All rows are made from the same 9 directions, up to rounding. Whole rows:
[[ 16   4  -6  24  -9   3  -1  10 -34  -8 -27  -1  23   1  31   7   5   0
   41 -19  32  -3]
 [  5   8 -17  16 -26  13   9  17 -14 -14 -20   4  14  -6   3   7  21  -7
   17 -27  14  27]
 [ -6 -16  -6 -24 -34  -3  -7   6   8   3  -1   9  -7   9  -9  -7   1  -3
  -29 -19  -1  35]
 [  7 -29  15 -15   1 -15 -35  -9 -12  24 -21 -11   2  41 -10  -2 -34   2
  -40  -8  29 -31]
 [ -7  28 -13 -11   0 -13  18  -5 -13 -11  20   0 -18  35   7 -24   9  34
    0  13 -27 -19]
 [ -5 -61   1  13  17  13 -21  14  -8  19 -29  10 -11  -9   3  13   3 -18
  -24 -21  26  25]
 [ -2 -15  26 -19  -9  -8 -10  -1  24  12  23  -9   8 -15  11 -17  -6 -29
   26   6 -13  16]
 [ -6 -21 -22  -1 -43  -5  -7  -9   3  -3 -21 -34 -33  33  14 -11  41  -5
  -16 -26  -1 -10]
 [ -9   6   0 -14  -9  -6  10  -7  16  -4  25  -3 -15  -2   8 -17  12   1
   10  11 -29   6]
 [ -5  -2  -3  -8 -40   4   9  -8   8  -5  12 -18 -12  28   6 -36  26 -10
   27 -14 -36   1]
 [ -3  29 -26  -1 -29  14  19  -5  18 -20  -1   7  -7  -7 -35  14  15  11
  -32  -7 -15  14]
 [  0  23   4  -8  18 -36  -4   3 -10   1   8 -25  -2  11  34   0   3  13
   11  22  18 -29]
 [ -8  -8  -4  19  48   7   2  13 -35  13 -14  -1 -12  49 -22 -11   1  19
  -24   1  -2 -29]]

The start of a row, then its end:
[  4 -45  -2  16 -29  33 -15 -19  11   8 -32 -11  -9  15 -29  -1   7]  [-25 -17 -33  -5 -10]
[ 12 -22   5   4 -14   6 -20 -18  21   3 -20  -2   6 -35   1  31 -14]  [-18 -14  -6  27  -2]
[ -9  11  11 -16   6 -19   5   9   3   4  27 -13  -3  12  15 -24   8]  [ -3  21  14 -18   3]
[ -5 -10  13  12  40   6  -5  25 -11  16  -6   0  12   5 -22   3  -5]  [-13  -8   1  11   6]
[ -5   0  34 -35  14 -55 -29  28   0  27  17 -38  16  17  31 -13  -9]  [-22   8  15  32   3]
[ 12  10 -22  30  -2  31  14 -15 -14 -19 -24  26   4 -14 -16  24  -6]  [ 22  -6  -9   5 -12]
[ -5  10  -9 -21 -11 -23  -7  26   0   0  -6   4   5  -7  -1  19   1]  [  3 -38  -7  33  38]
[  2 -46   6   6   7  17 -12  -9 -10  12 -12  23  -7   1   3  -5 -17]  [ -1  -4 -12   0   5]
[ -2  29 -24   1 -15   0  19   2  14 -23   4  10  -6 -37   6  24  20]  [12 -7  5  2 23]
[-18  11   0   5  38  12  27   8  20  -6  34  17 -16 -36  -7  -2  17]  [  1  10  28 -39  22]
[ 14   3  -7  12  10  -8 -15 -16 -21   1 -30  -9   1  18   6  22 -17]  [ 21 -22   0  36 -49]
[ -3  54   1  -1   1 -19  11  17  12  -8  12 -42  15   6 -13   3  24]  [-11  11  14   0 -13]
[ -7  15 -21 -18 -30  -9   8  -4  22 -14   6   2 -18 -16  -2  12  16]  [ 10 -32   0  -4  22]
[ 16  10  -5  27 -17  17   7 -29   9 -17 -11 -12   6 -26  18  13   9]  [ -6  42   0  -3 -31]
[  3  39  -5  -1  19 -30   3  14 -18  -6   0 -15   9   6  21  13   2]  [ 19   3  17  28 -18]
[ 11  32  24  -6   0   3  -3  13  -2   7   6  -3  50  17 -48  -6 -32]  [-16   7  -2   3  -3]
[ 11  21   4 -29 -25 -16  -7 -44  22  -7  18   2  -4   2  -2   1 -36]  [ 24 -18  22 -12 -39]
[  4 -12   2  22  30  32  14 -14 -13  -3   5  40   0 -12  -7  -6 -20]  [ 17  19   8 -25  -8]
[  9  37  -1 -13  -6 -27   5  20  -8 -14  10  18  30 -41  35  22 -12]  [ 9 22 10 35 35]
[  2 -25  22   0  23   6  -5  21 -33  16   5  30  23  14   9 -26 -27]  [-4 32 -8  2 23]
[  0 -17   8  -9 -32  -6 -14  -5   5   9  -5 -30  -3  31   5 -23  11]  [-21   9 -18  -5  -8]
[ -3 -43  -1  19  16  17  -4 -16  -6   8 -10   3 -26   3  17  -8   8]  [  0   9  -3 -11 -17]
[ -4 -17   4   3 -15  20  -3  10  14   7  -7  -4   6   0 -32  -3   9]  [-29  -8 -20  -9  24]
[ -3  -6   6 -20   7   1   7  -9  15  -3  29  45  -3 -40   8   2 -27]  [ 14  -2  19 -17  31]
[  3  20  23 -33   9 -23 -10  -9  22   7  29   7  16 -16 -10   5 -41]  [  4 -15  29   1  -4]
[ 10 -21  15  -7  20 -12 -23 -14  -5  12  -6  13   5 -14  18  16 -39]  [  9 -12  13  28 -17]
[  8 -35   9  42  40  29 -12  12 -28  16 -38   4  15   4 -14  14  -7]  [-17   6 -17  26 -13]
[ -1   5 -17  17  -8   9   8  13 -10  -9 -18  -6  -1   2  -1   8  25]  [ -2   1 -16  10  10]
[ 12   9  14  10 -18  13   2  -8   0  -3   2 -11  25   5  -4 -15  -5]  [-19  46  -7 -12 -14]
[-15  30   0   6  26  15  23   2  25  -3  25 -11  -9   3 -50  -6  16]  [ -3 -14  22 -44 -11]
[ -1  -4  -6  22  28  -3  -5   0 -20   6 -21 -26 -14  32   2   3  14]  [  8 -10   2  13 -44]
[  4 -26  -9 -12 -49  -3 -11 -37  12  -3  -6 -14 -28  18  25 -16   8]  [  3  -1 -13 -13 -21]
[-10   5  -7  23  39  32  28  20 -27  -2   7  33   0  18 -31 -20   4]  [ 16   8  -1 -33  13]
[ -8  -9  -8   8   7  20  15   3 -23   1   2  17 -13  40 -19 -31   6]  [ 16   0 -11 -33   0]
[ -6   9  33 -18  43 -32 -14  -4  22  20  30 -32   0  -2   5  -4 -16]  [-11   2  43  -3 -36]
[ -4 -32  -8  17  24   2 -17  20  -3  11 -34  -3  -8 -21   0  37  12]  [-13 -37 -11  44  16]
[ -8   1 -22  10  25  -6  10  13  -7  -9  -7  14 -20 -28  22  26  19]  [ 19 -18   9  18  17]
[ 12 -15  14  22  15  38   7 -16 -18   2   1  35  20   2 -16 -17 -32]  [  3  37  -4 -24 -13]
[  8 -13  17  -7   3   3 -11 -12  -7  11   3  13  12  14  -7 -12 -34]  [  2   4   1  -3 -13]
[ -8 -43 -10 -16  -8   1 -14 -35  10   9  -3   6 -49  26  -1 -11  -7]  [ 21 -51   0 -20 -23]
[  4 -42  -7   3   1  15  -7 -25 -15   3 -12  36 -22   3  16  -3 -21]  [ 24 -13  -7  -4  -7]
[  7  15 -16   9   4  22  16 -29   7 -19   3  39  -6 -29 -18  22 -22]  [ 32 -19  13 -14 -11]
[  9 -30  -3  13 -19  12 -10  -4 -15   1 -24   8   4  -1  19   1  -1]  [ -8  17 -25  16   8]
[  6  19 -10 -13 -12   6   5 -24  12 -11   6  28  -1  -9 -29  15 -30]  [ 28 -39   9  -8  -8]
[  1  -1 -26  21  -4  17   3  12 -24  -6 -36   7  -3  22 -25  15  12]  [ 13 -34 -26  19   2]
[ -2 -11   9  13  47  -6 -13  14  -5  15 -13  -7   4 -13  -4  25  -6]  [ -7 -19  12  30 -10]
[  4   0  -3  15  29   0 -11  -4   3   5 -22  -9  -2 -11 -17  35  -7]  [  3 -38   9  28 -27]
[ -9 -31  11  -2   7  11   5 -14  15   6  23   7 -21 -12  19 -25   7]  [-10  29   9 -39   5]
[ -1 -12   7  12  45   1  -8   6 -31  17 -11   1  -2  40 -13  -8 -16]  [ 15 -15   5   7 -33]
[-13  -4   8   0  24  11  11  17 -13  11  16   6  -4  36 -25 -34   3]  [  1   4   1 -34   6]
[  7   8  12 -12   4 -15  -4  -8 -14   3  13   6  10  15  17 -16 -24]  [ 14  19  11  -2 -17]
[  4  34  -6  -8  16 -30  10  -3   4 -17  18   9   0 -50  50  27  -4]  [24 16 34 20  1]
[  4   8 -18  25  -9  13   7 -16  24 -17 -16 -18 -12 -42   8  34  29]  [ -9   4   2   7 -13]
[  2  41 -30  28  -6  15  31  -3 -15 -28  -8  -2  -4   6  -1   5  30]  [ 23  18  -3 -13 -17]
[ -2   0 -32 -10 -27  -8  15 -19 -19 -20   4  23 -35  13  43 -14  12]  [ 46   0  -3 -14   0]
[ -4  25  -6  28  31  15  24  29 -13 -10   1   9  17 -23  -6  10  19]  [-4 28  4 -1 21]
[  5  35   0   2  17   4  10 -16  10  -8  10   7   7  -7 -31  15 -21]  [ 18 -18  23 -10 -29]
[ -3  -5  11  -8  14 -26  -5 -20   8   4  21 -26 -23  -2  52 -14   9]  [  4  32  28 -10 -36]
[-10   7  19 -21  45 -34 -16  21  -1  23  12 -15   2  17 -10   4 -18]  [  2 -36  25  20 -10]
[ 14   7  -2  10  -9  20  -2 -20  -6  -4 -15  14  15  10 -33   9 -28]  [ 11 -14  -8   1 -24]
[  0 -23  -6  25 -11  16  -5  10  14  -1 -25 -21  -1 -30   7  21  35]  [-36  12 -20  17  18]
[ 19  -4   8  23  21  15  -8 -20 -17   1 -18  16  18  -9  -1  18 -35]  [ 11  11   5  18 -36]
[  3  33 -14  -3  -3 -14  17 -12 -12 -19  14   6  -8   1  31  -5   3]  [ 33  21  17  -8 -18]
[  3  20  -6 -21 -14 -29   0  28 -18  -7   2  17  19 -15  32  10  -6]  [11  5 -4 36 44]
[  4 -16 -12  10 -17  32   5  -5 -18  -3 -18  30   1  23 -31 -10 -10]  [ 11 -15 -27 -13  10]
